There are 10 hidden switches. A switch that is on adds its own fixed numbers to the row, and there is some noise. The rows also spread widely along 16 directions, which tell nothing about the answers.
In the rows, zero is written as 128.
Known rows, each followed by its switches (1 for on, 0 for off):
[101 134 152 106 155 117 113 137 126 178 141 134 122 134 155 127 137 143
 107 135 159  94  93 143  96] : 0 0 0 0 0 1 0 0 0 0
[135 113 178 174  89 151 178 110 175 135 150  78 167 114 163  75 166 171
 143  81  88 138 130  74 171] : 0 1 1 1 0 1 0 0 1 1
[169 123 106 146 128 169 142  90 143 132 222 103 171 134 130 111 158 139
  77 131 113 173 129 110 172] : 1 0 1 0 0 0 0 1 1 0
[ 31 128 142  82  94  91 103 156 114 161  86  65  60 113 115 125 151 157
 130 155 146 133 143 136  72] : 1 0 1 0 1 0 0 0 0 0
[160 134  77  84 118 139 136 150 133 165 146  82 128 119 162 228 139 136
  93 164 136 146 116 149  95] : 1 1 0 0 1 0 1 0 1 0
[124 114 141 141 107 146 138 154 157 132 165  90 133 125 173 108 114 132
  86 137 155 150 135 111  97] : 0 1 1 1 0 1 1 0 0 1
[115 135 183  99 143 156 178 141  50 104 124 158 172 110 122  91 156 167
 113 120 205 133  93 117 120] : 0 1 1 0 0 0 1 1 1 1
[145 159 191 135 149 120 145  92 148 145 163  99 142 114 133  94 152 125
  84 125 125 157 111 125 110] : 1 1 0 0 1 1 0 0 0 0
[176 120  86 119 109 116 126  93  93 155 155  80 127 152 139 147 142 117
 105 132 128 100 121 175 177] : 0 0 0 0 1 1 1 1 1 0
[109 127 117 158 121 135 131 135  98 171 172 117 120  94 149 145 151 132
 151 120 128  91 108 109 219] : 0 1 0 0 0 1 0 0 1 0
[114 181 141 125 181 120 115 102 128 155 174 156 114 105 172 155 160  99
  40 167 182 176  80 115  99] : 1 0 0 0 0 0 0 0 0 1
[ 99  94  69 120  85 165 107 205 107 137 173 115 132 155 145 149 166 122
 105 143 120 144 135 164 160] : 1 1 0 0 0 1 1 0 1 0
[ 95 121  83  83 107 152 106 102 140 158 164  72  99 104 141 136 201 150
  68 147 150 153 128 168 159] : 1 1 0 1 1 1 1 1 1 0
[138 130 133  95 122  97 145 100 150 133 111 104 130 169 128 175 150 127
 114 136 133 149 122 142  88] : 1 0 0 0 0 0 0 0 0 0
[165 122 102  80 123 149 116 164 102 120  96 103 111  66 107 219 101 147
 138 167 206  72 133 167  73] : 0 0 0 0 1 1 1 1 0 0
[129 114 120 123 165 130 154 104  66 199 140 129 101 120 131 149 133 113
 117 145 163 114 136  92 130] : 0 1 0 0 1 1 0 1 1 1
[163  95  80 154  77 180 137 158 125 148 140 111 105  69 155 159 177 101
 109 119 160 145 134 149 146] : 1 1 0 0 0 0 0 1 1 1
[166  88 122 140 156 164 118 215  89 129  60 138 167 132 124 169 159 148
 125 149 103 142 163 137  80] : 0 0 1 0 1 1 1 1 0 1
[177  61  98 124 126 192 157  81 141 124  88  95 149 115 115 133 123 158
 127 128 159 137 181 115 116] : 0 1 1 0 0 0 1 0 1 0
[204 118 119 128 143 127 149  54 157 140 101  71 160 163 133 159 132 134
  91 138  95 149 150 141 121] : 1 1 0 0 1 0 1 0 1 0
[129 153 131 126 149 142 126 124 126 138 181 132 147 143 137 109 118 147
 119 142 105 101 102  92 130] : 0 0 0 0 0 0 1 0 0 0
[182 161 100  92  99 135 144 106 166  99 148  57 183 174 141 170 121 162
  87 166  80 112 118 142  98] : 1 1 0 0 1 1 1 1 1 0
[143  91 133 127 120 137 106 140 111 126  91 108 124 124 101 156 131 131
 113 141 175 121 151 188 128] : 1 0 0 1 0 0 0 1 1 0
[ 72 112 119 128 134 147  68 166 132 123 124 100 115 116 117 106 150 144
  68 165 143 149 153 176 143] : 1 1 0 0 1 0 1 1 0 0
[188 156 137 118 126 160 154  97 158 104 130  99 162 119 121 148 136 142
 105 147 110 147 126 102  83] : 1 1 0 0 0 0 1 0 1 1
[142  42 130 105 183 209 118 145 201 155 100 140 190 119 120 172 180 219
 113 103 169 122 140 175 137] : 1 1 0 0 0 0 1 1 0 0
[150 140 140 123 104 125 118 160  95 123 140  88 124 141 121 105 126 102
  95 149 111 147 131 169  85] : 1 1 0 0 0 1 1 0 0 0
[141 121 150 145 172 176 126 128 150 128 114 134 163  93 134 135 157 158
  94 147 138 160 135 111 114] : 1 1 1 0 0 0 0 0 0 0
[111 114 167 102 182 182  97 161 158 143 140 172 144 105  91 133 181 150
  97 140 178 122 130 136  96] : 1 1 0 0 1 1 0 1 0 0
[154  92 102 113  86 154 142 152 127  97  62  76 143 145 120 135 122 160
 150 138  84 114 171 133  88] : 0 0 0 1 1 0 1 0 0 0

New rows, each followed by its switches (1 for on, 0 for off):
[136 110 162 134  89  82 160 142  91 115 134  80 147 164 152 109 150 117
 113  97 127 167 125 176 161] : 0 0 0 1 1 1 1 0 0 0
[109 147 141 100 115 154 145 142 125 114 160 103 162  99 152 102 162 199
 116 119 127 105  88 129 151] : 0 0 0 1 1 0 1 1 0 0
[112 122 147 131 152 130 110 172  90 157 136 137 121 126  96 151 169 122
 123 143 136 133 131 144 142] : 1 1 0 0 0 1 0 1 0 1
[108 142 130 125  89 119 164 145 107 143 144  95 130 111 200 152 169 127
  70 136 180 158  94 136 125] : 1 1 1 0 1 1 0 1 1 1
[114  78 161  87 147 128 112 139 120 125  85 110 117 146  51 156 157 135
 134 136 167 164 180 171 103] : 1 1 0 1 0 1 1 0 0 0
[114 103 156 136 150 124 140 162 109 179 156 141 153 140 175 138 166 154
 107 100 162 144  89 146 158] : 1 0 1 0 0 0 1 0 0 0
[135 118 133 125 122 144 135 159 122 120 107 120 163 143 140 129 148 147
 126 128 109 124 122 153 128] : 0 1 0 0 0 0 0 0 0 0
[127 152 108  94 124 130 174  89 104  77 133 116 157 130 131 169 140 152
 116 153 156 121 115  99 149] : 0 1 0 0 1 1 1 1 0 0
[135 114 183 176 120 165 108 194 100 148 132 146 128  91 139  65 157 102
 112 119 139 137 138 134 121] : 0 1 1 1 0 1 0 0 1 0
[159 107  96 163 117 180 119 139 149 113  87 121 145 134 159 121  90 132
 110 164 112  76 149 114  66] : 1 0 0 0 0 1 0 0 0 0
[114 128 122 137 114 101 148 125 149 123 124  94 159 163 168 168 184 160
 102 115  92 173 111 132 163] : 1 0 0 0 0 0 1 1 0 1
[209 118 132 127 116 148 172  78 146 142 160  84 173 133 153 156 105 146
 108 118 163  92 100 149 124] : 1 0 0 0 0 1 0 0 1 1
[175 155 143 137 112 166 162 103 117  89 161  86 162 113 102  87 111 141
 119 150 105 125 138  85 116] : 1 1 1 0 1 0 0 0 0 0
[126 152 137 109 110 106 134 169 210 143 160  81 164 180 208 191 143 148
  68 149 115 167  96 136  66] : 1 1 1 0 0 1 1 0 0 1
[162 144 102  99 128 144 120 119 161 152 196 132 134 146 139 163 173 114
  92 141 128 128  99 137 104] : 1 0 0 0 0 1 0 1 0 0
[ 90 138 137  90 123 118 118 145 164 131  99 110 111  97 157 199 194 135
  77 149 207 178 112 162 103] : 1 1 1 0 1 0 0 0 0 1
[110 133 133  94 122 165 138 152 108 105 174 121 153 118 111 117 108 171
 106 152 179  89 109 132 110] : 1 0 0 0 1 0 0 1 0 0
[132 126 120 149 147 150 108  66 160 116 128  83 130 137 114  92 133 130
  67 171 101 147 168 122 122] : 1 1 0 1 0 1 0 1 0 0
[152 114 139 123 107 156 145 143 108  82  88 126 153 146 107 128 105 118
 116 157 173 128 156 126  83] : 0 1 1 0 0 0 0 0 1 1
[130 127 131 129 114 140 142 119 144 125 123 127 143 146 165 142 133 115
  91 140 168 106 117 131 117] : 1 1 0 0 1 1 0 0 1 0
[191 129 146 136 155 171 144 135 157 131 190  99 206 144 168 123  86 170
  58 143 149 103  94 157 105] : 1 1 0 0 0 1 1 1 0 1
[141  38 106 158 181 182  92 146 155 195  64 156 121 113 133 161 170 159
 132 113 135 103 164 144 134] : 1 0 0 0 0 0 1 1 0 0
[ 98 167 168 108 116  99 134  96 106 164 108 118  78 124 126  78 196 110
 119 121 114 127 102 110  88] : 1 0 0 0 1 0 0 0 0 1
[107  48 103 139 115 134 146  76 157 151  88 102  94 152 137 132 143 104
  94 123 177 173 203 118 134] : 0 1 0 1 1 0 0 1 1 0
[167 123 107  74  97 143 115 169 123  90  68 113 143 143  83 186 182 139
 149 147 123 120 147 176 106] : 0 1 1 0 1 0 1 1 0 0
[116 120 117  92 138 158 133 175  75 150 180 119 145 126 142 136 111 163
  96 156 185 112 101 142 105] : 1 0 1 0 1 0 1 0 0 0
[143  77  78 131 125 133 118 120 140 214 139  91  82 108 142 195 175 120
 132 116 126 138 160 132 186] : 0 1 0 1 1 0 1 1 1 0
[137 122 145 154 109 120 156  93 119 139  93 132 136 176 146  71 188 116
 122  96  69 136 135  87 138] : 0 0 0 0 1 0 1 1 1 1
[ 93 153 155  99 136  92 161 122  74 101 131 154 148 198 103 144 147 126
 125 152 141 126 108  98 114] : 1 0 0 0 0 1 0 1 0 1
[160 110 151 126 124 105 180  73 133 132 103 112 162 204 125 132 142 133
 138 109 110 116 126 114 116] : 1 0 0 0 0 1 0 0 0 1
[125  88  81 127 148 177 157  77 119 174  60 118 118  87 162 157 157 184
 138 133 138  87 136  84 139] : 0 1 0 0 0 0 1 1 1 1
[159  67 104 110 113 159 139 246  98 156  96 161 149 161 121 237 179 125
 181 118 143 121 137 146 114] : 1 1 1 0 0 1 1 0 0 1
[211 132 132 105 124 123 137 148  70 138 178 101 122  92  88 208 109  94
 125 140 192 148 122 179 122] : 1 0 0 0 0 0 1 0 1 0
[149 124 108  76 110 120 165  60 154 136 169  79 102 149 120 139 139 114
  79 139 147 202 148 107  49] : 1 0 0 0 0 0 1 1 0 0
[ 98 113 157 108 155 107 111 147  50 182 136  84 104 114  92 114 140 156
 126 138 132 132 132 167 154] : 1 0 0 1 1 0 1 0 0 0
[145 168 145 124 108 107 139 157 123 140 131  90 162 150 184 138 153 148
  87 143  83 124  75 169 112] : 1 1 0 1 0 0 0 1 0 0
[138 153 110 106 126 124 104 141 125 156 151 102 139 129 144 183 137 144
 102 162 161  87  91 167 156] : 0 1 1 0 0 0 0 1 1 1
[111 152 132 101 124  98 117 128 120 124 143 133 101 145 154 152 107  90
  80 163 212 109 105 151  93] : 0 1 0 0 0 1 1 1 0 0
[ 98 114 165 119  92 109 125 138 132 125  92  62 111 157 123  76 109 146
 102 144 133 134 156 145  52] : 1 1 1 0 0 1 1 1 0 0
[143 116 142 149 108 100 150 115  98 149 101  77 134 133 136 130 139 144
 146 116 107 119 129 140 169] : 0 1 1 0 0 0 0 1 0 0
[126  97 138 113 144 157 108 170 113 136 134  70 139 125  93 131 116 164
  82 167 128 168 179 146  79] : 1 0 0 1 1 1 1 1 1 1
[138  85  94 123  73 172 115 193 205 147 144 111 138 147 183 161 165 143
 115 109 119 128 128 145 108] : 0 0 0 1 0 0 1 0 1 1
[106 162 115 163  99  87  99 136 141 191 183 120  60 154 187 118 144  51
  94 149 111 108 110 101 134] : 0 1 0 1 0 1 0 1 0 1
[116 134  92 129 120 146 123 121 137 160 188 107 118 128 142 141 181 135
  92 136 102 157 125 101 161] : 1 0 0 0 1 0 1 1 1 1
[104  82 147 129 159 143  91 180  75 163  68 140 105  90 108 119 175 145
 121 128 167 141 156 166 119] : 0 0 1 0 1 0 1 1 0 0
[124 135 137 161 139 130 111  75 149 100 105 122 128 119 142  94 127 132
  92 135 153  99 133 122 166] : 0 0 0 0 1 0 1 1 0 0
[122 127 152 130 103 149 125 139 157  98 145 109 170 134 121 107 209 164
 115  95 122 115 105 169 208] : 1 1 0 0 1 1 1 1 0 1
[150 116  97  99 112 136 134 100  91 128  64  94 107 129 116 162 144 121
 117 162 154 138 150 147  91] : 1 1 1 0 0 0 1 0 1 0
[165 134  70 103  48 164 181 148  88 111 220  90 137 140 150 129 103 110
 115 139 140 123 108 117 120] : 1 1 0 0 0 0 1 0 1 0
[118  81 177 119 132 171 110 148 127 122  92 147 129 107  72  82 172 154
 155  93 176  86 146 160 134] : 1 0 0 0 1 1 1 0 0 0
[144  90 160 111 136 182 110 142 169 125 105 105 176 121 101  91 154 198
 130 113 132  93 138 166 119] : 0 0 1 0 1 0 0 0 0 0
[123 119 171 102 151 143 112 146 125 110  97 115 131 105  89 140  96 162
 107 162 214 113 141 153  76] : 1 1 1 0 0 0 1 1 0 0
[161  85 127 145 161 184 119 105 148 116  84  77 157  88  91 127 107 194
 128 144 113 124 177 132 119] : 1 0 0 0 0 0 1 0 0 0
[118 101 100  92  79 158 150 113 125 100 114  74 122 102 105 128 164 175
 130 121 154 134 139 146 121] : 1 0 0 0 0 0 1 1 0 1
[ 87 145 190 110 122 100 133 150 107 136 109 121 106 110  94 130 143 141
 150 129 160 108 115 133 114] : 1 1 0 0 0 0 0 1 0 0
[ 60 105 193  97 102 126 131 166 136  94 121 130 141 169 109  64 168 156
  99 111 182 153 138 145  88] : 1 0 1 0 1 1 1 1 0 0
[178 122 122 102 135 145 148 123 111 131 193  98 137 131 111 144 102 124
  81 148 181 143 129 141  96] : 1 0 0 0 1 0 1 1 0 1
[148 135  70 116 110 138 136 120 101 140  99  96 122 103 174 194 170 140
  97 159 145 107  98 161 143] : 1 0 0 1 1 0 0 1 0 1
[148 153 117 101 125 143 121  71 146 201 141 114 103 109 153 119 202 148
 120 116 129  64  80 125 153] : 1 1 1 0 1 0 1 1 1 0
[148  94 130 146 159 168  80 137 145 103  96 130 142  84  68 173 186 145
 130 136 153 148 185 144 187] : 0 0 1 0 1 1 1 1 1 0
[121  92 131 162 100 118 125 132 129 113 102 100 119 138 107 134 168 126
 143 112 102 159 168 132 180] : 1 0 0 1 0 0 1 1 0 0
[143 201 111 136  38 106 154 153  81 104 150 115  96  95 183 154 175  76
 133 138 122 127  76  97 115] : 1 0 1 0 0 1 1 0 1 0
[182 124 118  86 148 168 160 167  90 165 182 110 168 125 149 166  91 153
  97 150 170 106 100 141  86] : 0 1 0 0 1 0 1 0 1 1
[149 158 137 132 107 125 171 119 138  75 174  77 179 146 158 134  92 142
  86 152 103 171 133  80  98] : 0 0 0 0 1 1 1 0 1 0
[105 122 109 157 122 134  84 168  77 136  49 129 139 153 156  92 165 149
 117 144  66  84 124 165 150] : 0 0 0 0 0 0 1 1 1 0
[106 117 153 121 135 163 109 147 168 153 171 133 104 114 120 105 146 118
  99 130 173 125 138 113  99] : 1 1 0 0 1 1 1 0 0 1
[190  70  88 132 125 159 139 143 110 126  45  79 131 110  88 215 118 151
 157 150 127 117 185 152 111] : 1 1 0 0 0 0 1 1 0 1
[170  91 120 128 136 202 162 140 194 139 153 142 190 110 179 158 169 168
 107  97 157 132 105 128 132] : 0 1 0 0 0 0 0 0 0 1
[158 158 172 116  53  98 140 148  90 129 122  62  96 119 102 110 128  96
 147 135 123 126 128 156  91] : 1 1 1 1 0 0 0 0 1 0
[103 151  83 136  74 134 135 171 132 150 152  83 133 151 199 158 137 152
 123 158  68  96 105  87 153] : 1 1 1 1 1 0 1 0 1 0
[139 124  64 134 151 154 115  60 171 144 154  91 147 150 141 166 166 160
 103 154  75 125 130 117 211] : 1 1 0 1 0 0 1 0 0 0
[117 153  94  97 159 151  89 135 197 151 164 117 135 112 132 226 190 164
  99 173 130 132 117 112 162] : 0 1 1 1 1 0 0 1 0 1
[166 112 130 102 139 117 190  63  67 147 108  97 117  93  99 202 128 149
 163 128 187 143 136  94 131] : 1 0 1 0 0 0 1 0 1 0
[167 150 137 139 117 136 151 158  96 116 183 118 164 134 145 149 127 120
  92 141 137 132 107 123 130] : 1 0 0 0 1 1 1 1 1 1
[161 141 155 107 149 169 136 144  80 130 131 145 162 148  97  93 130 146
 119 151 115  87 116 123  73] : 1 1 0 0 0 1 1 1 1 0
[196 110 148 119 139 157 142 104 184 143 169  91 169 133 128 143 124 161
  91 131 146 136 127 142  96] : 1 0 1 1 0 0 0 1 0 0
[ 91 116  97 141  67 129 124 166 151 113  93  97 116 152 154 125 165 132
 138 138  65 153 158  95 105] : 0 0 1 0 0 0 0 0 0 0
[143 114  82 100  91 148 159 154 100 149 155  89 107 123 134 160  72 129
 134 160 150  86 142 103  77] : 0 1 0 0 1 0 0 1 0 0
[148  69 128 117 140 120 150 127  81 217  99  86 111 115 148 152 142 161
 143  99 148 118 121 175 126] : 1 0 0 0 0 0 1 0 0 0
[118 157 110  99 141 113 155  63  90 114 102 111 129 194 168  96 107 112
  37 196 149 143 130 101  39] : 1 1 1 0 1 1 1 1 0 0
